The groups are shells around one centre, one inside the other: the same stretched ball of 8 dimensions in 6 sizes.
In the rows, 128 means zero.
Some rows, each with its group after it:
[163 132 103 150  82 184 161 136 156 141 106 103  82 153  82] => vek
[160 136 113 132  97 170 121  99 131 102  95 109  72 167 102] => Tume
[163 117 111 128 104 133 151 115 125 137 127  92  92 155 105] => Tume
[183  98 106 149  91 154 120 120 139 109 123 100  56 147  96] => kodog
[218 105 106 125  98 123 125 107 127 111 103 105  66 167  91] => kodog
[188 111 111 147  78 146 138 107 138 136 108 103  72 147 104] => kodog
[144 157 121 145  95 172 145 114 138 121 134  89  85 187 111] => napo
[178 136 104 146  99 159  96 106 123  91 110  86  64 196  95] => Tume
[189 132 128 113  85 135 174 111 148 136  93 127  85 150  97] => lonob
[166 109 102 135  99 183 153 121 145 127 103 116  76 134  90] => napo
[181 117  94 137 111 138 128 126 122 120 131  76  83 183  87] => napo
[172 117 101 124 113 147 115  94 112 108  99  97  80 167 101] => napo
[165 108 124 127  74 124 189 137 157 164 109 117  90 109  90] => vek
[157 108 120 128  96 125 159 125 137 137 132 100  85 134 103] => kodog
[180 109 118 141  78 143 161 128 153 140 117 111  73 133  94] => lonob
[161 111 107 153  94 147 103 108 123 109 127  84  65 160 106] => lonob
[170  86 103 127 107 104 124 125 118 124 126  86  78 136  91] => Detu
[156 134 134 124  84 115 157 133 147 126 121 104  80 150  93] => Detu
[184 132 125 139  68 154 143 109 152 124  88 121  66 149  97] => vek
[187 148 145 125  65 137 166 113 163 122  98 131  68 157 102] => Detu
[168  83  90 132 112 151 133 135 131 119 116  99  73 128  78] => Detu
[173 127 103 120 116 145 133 119 124 107 115  94  83 179  87] => kodog
[175 162 127 118  91 130 152 112 135 121 104 101  90 195  96] => Detu
[168 155 107 128 100 190 157 112 141 123  93 111  90 183  90] => kodog
[152 121 105 135 104 145 144 129 131 130 127  87  88 158  92] => lonob
[151 147 107 147  92 189 148 127 147 124 113  97  82 173  90] => Tume
[187 118  97 138  81 152 148 126 142 144  81 104  83 147  74] => Detu
[133 134 134 139  91 145 140 107 134 119 138  98  79 154 124] => napo
[188 133 118 144  87 136 144 119 139 127 135  89  76 183 103] => kodog
[174 139 117 141  69 134 163 115 141 161  99  97  95 157  98] => vek
[182 123 112 141  95 171 111  82 125 100 103 109  63 169 117] => Detu
[135 138 124 143  78 159 153 113 143 141 106 104  88 140 108] => Tume
[197 113  92 137 104 166 133 117 131 119 106  98  74 171  84] => lonob
[179 115 111 148  82 148 153 119 141 145 121  97  80 149 101] => lonob
[177 123 122 129 100 158 146  94 133 115 124 113  74 162 121] => vek
[180 136 119 123  93 130 160 138 147 123 119 101  82 173  81] => vek
[173 128 104 142  90 148 139 111 128 139 108  89  88 168  98] => lonob
[171 115 114 137  91 152 155 133 149 127 125 105  73 147  91] => lonob
[171 105 119 150  84 107 134 137 138 128 154  78  69 151  99] => Detu
[177 119 105 131  99 150 163 126 139 140 118 100  89 156  91] => lonob
[148 128 127 131  90 129 161 131 144 134 135  97  86 148 101] => Tume
[180 151 128 130  87 131 137 120 142 106 118  99  72 192  95] => napo
[162 128 137 131  66 137 159 103 150 139  92 126  77 125 111] => vek
[186 112 111 150  83 133 112 102 126 120 114  91  66 161 106] => kodog
[190 140 134 126  84 115 151 104 136 125 121 104  79 178 112] => Tume
[147 122 107 125 113 165 146 121 132 117 118 102  85 153  95] => kodog
[143 138 129 149  75 133 153 124 143 143 134  88  86 154 109] => Tume
[165 131 113 154  77 147 125 127 143 120 116  89  69 165  90] => napo
[184 130  97 133 114 163 135 128 132 107 126  88  78 194  83] => napo
[180 131  99 149  84 148 132 129 137 133 104  85  80 174  78] => napo
[137 141  97 160  92 189 129 113 129 135 112  81  89 171 100] => Detu
[162 123 103 136 105 166 123  97 121 116 106  98  81 164 106] => lonob
[174 111 108 116 116 169 134  99 129  99 100 122  71 150 101] => vek
[187 133 112 143  83 139 120 108 131 117 104  93  71 179  96] => lonob
[198  80  92 138 109 147 123 117 126 114 123  98  64 145  92] => vek
[191 123 128 122  74 127 140 103 144 119  79 127  67 142  96] => Detu
[169 109 127 129  93 100 135 113 126 124 138  92  77 149 113] => Tume
[187 150 117 137  89 187 144 100 145 111 101 116  72 186 104] => napo
[165 133 100 148 107 183  96  97 120  90 112  90  66 190 104] => napo
[172 124 108 138  80 171 159 120 150 142  88 117  81 138  88] => Tume
[159 141 124 121  90 171 172 109 149 132  94 126  88 148 102] => kodog
[168  95 113 121 105 150 135 116 137 103 110 120  63 127  95] => vek
[167  90 106 130 103 147 158 132 141 133 127 107  78 123  92] => vek
[172 150 134 127  75 123 163 123 149 134 109 106  85 167  96] => Tume
[190 129 131 127  80 138 132 101 143 103  97 122  60 160 104] => Tume
[172 114  99 142  88 156 138 112 132 139  93 100  83 145  91] => Tume
[146 134 111 132  92 168 156 115 139 138  95 108  91 145  96] => lonob
[212 107 131 113  71 105 177 117 154 146  90 133  76 125  92] => Detu
[183 136 121 135  84 176 145 117 155 106 102 123  62 165  93] => vek
[183 124 106 134  94 144 143 105 127 136 106  96  87 166 100] => lonob
[192 125 132 123  74 139 173 110 156 137  97 132  75 138 102] => kodog
[193 121 110 130  81 128 158 127 143 145  95 105  85 151  81] => kodog
[173 103 121 146  73 158 160 118 155 141 113 120  68 117 105] => Detu
[182 108 138 129  79 115 156 102 141 133 128 116  71 133 123] => napo
[206 116 110 124  93 142 123 115 139  97  90 116  58 165  80] => napo
[188  76  99 147  95 123 127 136 135 126 136  89  63 132  86] => Detu
[169  88 122 138  83 112 117 108 130 118 114 105  61 118 108] => vek
[173 101 123 132  84 100 148 125 136 139 127  97  78 131 100] => kodog

New rows. What belongs after each?
[192 108 118 119  86 141 155 114 147 124  86 130  70 130  89] => Tume
[204 131 119 120  96 160 150 104 144 106 102 125  68 174  99] => Tume
[174 116 116 126 104 118 118  97 114 112 119  92  78 166 110] => Tume
[159 135 112 133 110 158 137 125 133 106 138  89  78 184  97] => napo
[151 129 113 134 116 158 107  98 116  88 130  90  71 181 114] => napo
[187 117 115 139  95 137 133 105 129 120 132  94  73 170 111] => lonob
[181 110  91 127 115 162 123 101 117 113 100  99  80 164  94] => Tume
[187  99 103 147  85 131 116 125 135 118 113  93  61 147  85] => Tume
[161 129 102 139  92 150 122 118 129 120  96  92  80 163  85] => napo
[162 138 125 120  91 120 139  95 123 128  99 102  90 163 110] => Detu
[150 139 123 139  93 156 123 100 130 108 117  98  74 170 114] => lonob
[144 153 112 152  92 192 143 111 139 125 123  93  85 182 109] => napo
[217 107 110 129 101 117 112  98 119 101 119  96  63 181 103] => napo
[199 120 116 106 107 135 131  92 124 100  88 121  72 166  98] => vek
[154 144 119 136  80 160 158 126 151 134 100 108  84 154  90] => kodog
[184  97 113 124  91 117 160 122 137 144 112 107  83 128  94] => kodog
[184 140 142 130  72 149 182 112 162 136 118 127  75 153 113] => Detu
[194 126 100 131  99 143 106 101 120 103  87  97  71 182  87] => vek
[180  93 104 133 109 152 120 113 129  99 123 105  60 146  98] => kodog
[170 111  97 138  97 163 147 118 134 140 101 100  86 144  89] => lonob
[152  95 119 127  99 125 137 104 124 128 119 105  79 120 114] => napo
[179 114 130 117  90 115 137 100 132 114 103 118  71 142 107] => kodog
[206 141  98 125 107 176 146 109 134 114  96 107  81 198  85] => napo
[199 122 114 111 103 132 159 123 140 118 108 113  79 167  84] => Tume
[174  80 112 135 100 128 140 128 137 121 138 102  65 122  99] => vek
[189 121  91 142 104 159 126 111 122 123 112  86  81 182  91] => kodog
[163 114 136 110  89 117 172 106 139 139 108 125  87 121 113] => vek
[172 116 105 154  96 159 125 110 128 122 136  84  73 170 109] => kodog
[188 121 107 149  86 144 127 102 127 131 117  89  76 171 108] => Tume
[147 131 116 132  95 140 163 130 139 142 124  93  95 153  95] => kodog
[154 159 124 141  78 155 145 108 139 132 104  98  87 178 106] => Tume
[174 105 124 130  95 100 142 113 125 132 141  90  81 148 114] => vek
[186 136 129 117  88 161 168 117 158 113  98 134  70 155  93] => vek
[156 121 121 111  94 125 168 123 139 140  95 115  93 129  90] => vek
[153 111  99 144 119 139  99 114 108  99 150  67  74 180 106] => Detu
[135 138 124 139  88 143 148 110 132 138 120  94  92 153 113] => kodog
[163 141 124 148  77 133 136 127 143 124 129  87  74 174  98] => Tume
[208  86 102 133  95 103 133 134 132 126 124  90  68 149  79] => Detu
[157 151 149 142  59 127 154 104 150 136 116 109  77 156 122] => Detu
[183 120  96 140  98 153 144 117 129 139 110  89  88 168  91] => kodog
[186 152 125 140  82 167 140 108 149 107 112 110  66 189 103] => Tume
[152 136 113 131 110 159 125 114 128  98 127  93  76 180 102] => kodog
[145 124 122 135  81 150 152 120 145 134 104 111  80 130  99] => kodog
[178  94 111 140  88 145 110 107 134 103 102 112  53 131  98] => Detu
[161 101 131 132  88 133 127 112 142 101 122 118  55 126 109] => Detu
[208 120 123 131  78 102 136 122 141 119 113 101  66 167  90] => Tume
[204 135 116 141  86 143 115  85 124 111 107  97  68 193 113] => Detu
[157 115 125 134  85 113 151 117 134 142 126  96  86 137 109] => lonob
[191 110 122 116  95 123 158 106 134 130 110 116  80 144 105] => kodog
[188 122  85 146 105 158  99 113 117 106 103  78  72 192  81] => vek
[164 149 100 144 101 179 143 111 130 131 114  87  93 192  98] => Tume
[142 129 130 138  77 138 162 128 150 141 121 105  83 134 103] => kodog
[139 123 106 148 100 162 125 112 124 124 125  85  83 157 106] => lonob
[156 138 100 149  89 158 152 129 135 150 116  80  97 171  89] => napo
[167 142 107 143  80 152 148 124 140 143  98  93  90 169  85] => Tume
[231 104 108 128  86 140 149 123 149 119 102 119  60 158  81] => Detu
[178 130 127 114  95 136 160 124 148 113 112 119  75 158  92] => Tume
[173 125 121 131  85 123 166 120 139 149 121  99  91 152 102] => lonob
[165  98  84 146 125 175  98 106 110  98 132  80  70 169 101] => Detu
[162 133 136 132  88 119 142 117 138 115 139  98  73 165 112] => Tume
[202 104 136 123  79 103 126  98 137 105 107 122  53 140 110] => vek
[148 118 118 124 104 155 157  97 128 135 115 111  92 137 119] => Detu
[156  89 112 138 104 105 101 118 116 104 140  81  65 141 104] => Detu
[228  93 114 133  86  93 111 108 126 109 116  98  55 163  96] => Detu
[137 137 117 149  98 157 142 125 135 126 150  80  85 171 110] => vek
[167 145 110 160  83 189 138 115 146 123 122  94  73 183 103] => vek
